The rows of a group lie close to one hidden flat surface of 14 dimensions, which passes through zero. Surfaces can cross.
In the rows, zero is written as 128.
Known rows, each followed by its group:
[121 134 139 116 168 159 120 121 111 110 135 105  97 121 128 101 125 141]  Bebe
[126 139  73  91  83  90 130 163  81 129 166 150  95 108  97 101 164 132]  Loko
[173 126 120 108 146 120 107 220 157 148 135 133 177 132 120  63 137 173]  Bebe
[ 99 119 146 146 108  94 134 127 143 171 165 145 145 147 149 122 132 107]  Zotu
[175 145 125 150 117 147 140 134  97  95 168 122 141 114 147  94 163 173]  vav
[118 139 125 122 100 104 156 116  76 128  82 133  71 117  97 132 117 121]  vav
[139 100 115 156 102 140 135 179 113 105 137 152 140 114 162 163 112 132]  vav
[116 120 178 108 123 157 216 134 151 148  82 144 191 126 113  88  73 127]  Zotu
[110 145 121 122 129 124 122 152 134 124 146 126 157 146 129 110 147 118]  vav
[118 133  84 159 154 121  96 194 114 111 141 148 170 133 105 156 159 122]  Loko
[159 134 103 166 112  84 102 108  73 139 118 115 128 132  68 118 118 149]  vav
[137  73 112 131 138 104 112 104 124 137 135 107 119 120  73 169  53 113]  Loko
[137  87 125  97 180 151 119 141 113  99 144 103 135 118 135 121 136 141]  Loko
[110 139  91  95 106 127  65  93 120 167 135 137 131 120 157 139 166 122]  Bebe
[107 197 164 112 118 121 157 106 151 193 126 196  90  85 129 106 109 143]  Zotu
[ 99 100 160 153 153 112 103 120 105 114 134 115 153 150 152 153 148 135]  Loko
[130 143 119 175  86 110 174 117 167 110 174 137 111 163 118  91 181  99]  Zotu
[164 165 150 133 147  93 103 130 114  93 134 106 148 166 150 106 175 156]  Bebe
[152 107 122 116 177 144 127 126 158  98 117 113 151 138 106 129 110 126]  Zotu
[ 83 147 147 116 150 115 164  98 122 106  80 155 120 123  73 161  95 105]  Zotu
[143  96  90 134 101 102 154 106 150 159 163 168  64  99 129 161 158 105]  Bebe
[145 125 151 102 116 127 103  86 131 156 107 143 101 100 164 136 121 172]  Loko
[127 103 125 135 121 163  95 120 123 115 113 104 147 129 141 122 143 157]  Zotu
[147 114  96 110 140 102  92 153 155 174 145 150 120 120 134 111 165 140]  Loko
[134 170 113 113  96 115  96 107 134 124 132  61  88 183 142 122  99  67]  Zotu
[135  79 115 150  80 143 178 105 160 123 126 112  47 129 142 122 174 110]  vav
[120 116 147 150 117 100 156 106  92 140 134 140 130 115 111 145 101 134]  Bebe
[128 135 133 141 128 165 197 141 122  75 147 142  84 102 158 147 160 120]  Bebe
[ 95 222 132 147  72 147  89 168 109 147 102 154 110 101 140 132 127 152]  Loko
[141  81 105 122 137 109  92 105 186 117 140 110 133 171 122 140 138 101]  Zotu
[120 161 151  96 178 137  88 160 120 125  84 121 171 130 123 132  93 146]  Loko
[162 188  92 131 150 131  88 147 111 133 168 104 136 129 118 126  91 107]  Zotu
[ 75 105 189 119 156 115 149  98  86 117 117 117 144 144 199 175 152 116]  Bebe
[127  94 114 114 113 140  91 158 167 132 159 129 130 156 195 115 116 101]  vav
[157  64  70 103  91 133 122 102 110 146 164 133  99  90 140 130 160 140]  Zotu
[124  74 132 128 109  89 100 115 136 125 123 119 159 169 135 146 132 121]  vav
[113 134 133  98 114  92 149 105  96 106 138 142 140 125  94 154  85 110]  Loko
[124 120 164  95  66 105 110 102 149 155 129 159 143 116 162 123 110 162]  Bebe
[134 128 116 122 109 137 155 132 114 125 141 133 124 113 112 121 111 127]  Loko
[134  92  96 119 117 119 138 133 153 118 121 137 161 149  83  99 157 123]  Zotu
[103 102 124 142 123 161 180 134 108 141 164 147 167 101 130 115 126 122]  Zotu
[135  92 121  90 148 159 180  95 131 115 141 131 146 116 145 117 131 111]  Loko
[111  97  92 136 129 152 126  81 143 101 114 129  76 117  81 145 141 114]  Zotu
[131 134 190 116 119 128 146 106 149  96 126  91 165 181 165  81 122 135]  Bebe
[121 119 180 128  71  89 130 122  70 130 105 137  88 106 117  99 118 207]  Bebe
[203 116 113 141 111 130  96 140 134 149 126 123  69 123 161  92  91 152]  vav
[121 119 100 150 151  95 158 154 128 151 153 139 122 139  88 128  98  73]  vav
[166 147 146 166 161 179 207 147 110 120 127 108 185 105 100  94  82 141]  vav
[160 153 166 102 123  55 116  73 133 133  71 135  61 149 113 146  83 130]  vav
[141 122 140 159 137 103  56 112 113 132 131 102 124 135 121 141 124 165]  Loko
[125 139 111 122 107 116 156 121 107 110 130 134 122 130 120 131 151 111]  Bebe
[124  95 125 101  70 101 137 133 132 138 127 139 139 130 132 134 125 129]  Loko
[131 170 127 120 125 125  73 149  57  92  93  97 136 156 123  93  99 144]  vav
[144 151 189 133 166 109 121 114 165  90 159 143 129 130 108 138  61 157]  Bebe
[ 54 117 159 100 134 177 113 149 109  98  84  99 114 141 179 132 141 122]  vav
[105 116 146 140  72 134  89 188 128 115 162 103 141 138 152 131  99 150]  Loko
[189 120 140 136 214 143 117 126 116 116 196  96 162 127 142  76 134 172]  Loko
[132 112 124 122 127 128 150 106 125 122 135 132 147 115 113 141 131 128]  vav
[ 89  52 135 133 167 194 189 149 120 145 140 105  91  98 141 111 107 106]  Bebe
[140  60 128 134 117  97  72 111 151 122 143 128 152 155 159 173 121 132]  vav
[ 84 138 118 104 138 120 154 138 117 118 138 132 134 152 156 134 174  77]  Bebe
[131 113  98 143  58  91  89 154 183 148  88 160 118 140 122 176 144 120]  Bebe
[147  93 107  87 117 124 119 138 140 109 114 133 177 136 124 134 130 135]  Zotu
[123 111 104 129 142 126 139 130 101 149 117 140 104  95  96 154 109 120]  Zotu

New rows. What belongs after each?
[ 96 139 151 122  72 117 111 113 126 116 100 100 147 160 109 133  75 112]  Loko
[168 121 102  72 162 128 142 153 148 141 128 121 123 140 160  91 189 124]  Bebe
[141 175 117  61 153 138 110 108 202 189  85 114 112 157 124  80 101  82]  Bebe
[140 114 135 144 108 122 195 150 181 114 150 149  91 132 117 122 122 105]  Bebe
[121  76 113 108 119 104 115 123 144 177 125 117 114 131  87 127  76 104]  Loko
[133 120 127 164 116 167 133 130  95 130 128 102 103 101 154 154 109 135]  Zotu
[125 121 129 153 152 156 106  96 117  83 106  90 138 127  99 151 153 150]  vav
[110 134 171 186  82 116  79 122 140  85 146 107 120 163 152 124 147 168]  Bebe
[185 148  98 135 108 191 148 112 123 152 153 138 158  80 177 120 139 150]  Bebe
[149 147 133 143 152 133 161 155 107  92 166 121 131 119 121 118 119 133]  Loko
[106  99 137 130 143  99 138 101 105  97 127 158 137 116 108 177 135 136]  Zotu
[ 99 127 133 111 160 143 119 147 149 125 118 134 146 119 130 150 157 131]  vav
[ 98 123 127 153 100 115  78 119 142 140 112 107 122 158 109 124 123 119]  Bebe
[129 158 143 141 147 161  96  98 198 112 133 180 134 111 110  86 183 191]  Zotu
[143 182 115 150  86 118 170 112 108 138 133 140  99 120 120 114 143 114]  Bebe
[111 149  91 151 148 142 151 123 100 103 128  87 103 157  87 101 155  78]  Bebe
[125 139 122 100 124 185 162  97 160 129 126 155 133  95 113 113  93 120]  Zotu
[124 135 123 101 111 129 123 147 171 132 123 154 154 125 137 140 157 133]  vav
[ 84 171 101 113 146 178 112  96 133 145 124 161 109  97 127 147 120  95]  Loko
[131 108  92  87 157 110  93 133 111 154  93 127 112 116 109 137 143 126]  Bebe
[114 102 113 153  89 142 113 154 154 120 116 107 148 162 121 111 140 116]  Bebe
[138 161 133 144 171 139 132 111 175 121 114 114 156 170 115 106 125  93]  Loko
[180 145 140  93 169 161 176 122 156 101 134  99 136 144 149  74 135 119]  Bebe
[117 176 116 103 138 146  86 170 147 107 187  99 139 149 116  80 102 111]  Loko
[149 151 126 209 154 129 127  58 111 122 164 103 119 145 106 114 143 121]  Loko
[118 192 156 166 135 149  52  99 142 133  98 105 109 121 129 140 164 183]  vav
[152 137 110 121 101 110 108 115 139 160 132 131 131 128 120 126 103 120]  Zotu
[146 150 146 129 149 101 129  70  66 169 122 130 154 101 112 145  80 142]  Bebe
[116 146 125 101 170 122  90 135 143 106  68  99 151 175 121 150 129  98]  Bebe
[107 114 137 156 162 139 116 166 102 114 142 107 130 132 155 152 138 123]  Zotu
[110 122 126 146 168 109 150  72 109 169 130 149 166 141 129 120 165 104]  Loko
[149 140 146 149  65 147  87 158 138 140 180 106 113 118 167  91 114 180]  Loko
[167 130 135 126 153  90 125 108 158  97 130 127 133 157 123 140 144 125]  Loko
[122  81 152 180 134 126 109  80 154 180 127 112 127 149 159 126 142 123]  Loko
[154 125 171 183  97 101 186 185 163 121 157 159 129 125 115 110  98 154]  Bebe
[ 98  83 113 133  74 139 149  88 131 179 113 138 120 103 115 149 110 110]  vav
[190 136 126 151 123 151 149 161 163 116 157 136 127 108 175 160 114 133]  Zotu
[124 175 137 100 116 131 114 121 134  68 155 120 143 143 124 134 101 124]  Loko
[134 141 122 143 170 102 160  92  69 102 132 135 141 135 103 129 163 122]  Loko
[147 168 132 144 120 117 112 143 109 103 102 128  99 120 105 123 133 160]  Bebe
[133 104 110 131  79 163  89 130 138 145  85  85 163 158 148  90 151 141]  Bebe
[157 129 133 157 181 118 155 131 130 131  66 148  92 106 108 171 131 132]  Loko
[134 125 120 136 111 165 118 112 126 153 137 103 118 126 151  88 149 138]  Bebe
[126 152 130 167 142  96 111 118 143 105 147 134 106 154 115 165 122 102]  vav
[138 160 116 154 124 155 137 141 172 153 120 140 152 129  81  82 108 127]  Zotu
[113 105 119 124  86 111 147 132 101 143 145 164 131  87 128 165 113 134]  Loko
[148 136 124 110 148 132 117 121 110 122 152 142 122 113 143 130  72 122]  vav
[141 101 102 149 157 123 114 165 123 127 123 101 120 150 110 107 143 119]  vav
[139 175  92 131 164 124  88 174 174  88 165 149 129 144 128 179 134  92]  Zotu
[111 112 134  61 148 151 119 166 135 106 164 140 113 106 133  68 132 160]  Bebe
[158 128 120 159  73 131 119  91  96 117 141 112 126 131 170 120 188 160]  Bebe
[ 97 186 126 100  83 108  99 153 128 183  90 168 169 125 146 142 121 119]  Bebe
[101 113 124 170 101 114  92 181 126 161 124 141 127 124 123 137 135 148]  Bebe
[128 149 191 113 130 121 121 160 107  73  86 109 184 153 181 156 120 159]  Zotu
[123  84  72  92 105 152 166 188 120 105 123 131 118 118 133 129 170 102]  Zotu
[122 113  74 129 109 129 126 142 146 184 103 171 145 114 122 128 171 115]  Loko
[130 139 113 173 115  91 103 116  95 102 135 113 150 158  90 122 154 135]  Zotu
[154  92 126 186  91 128 150 175 133 145 159 113 122 172 176  87  66  83]  vav
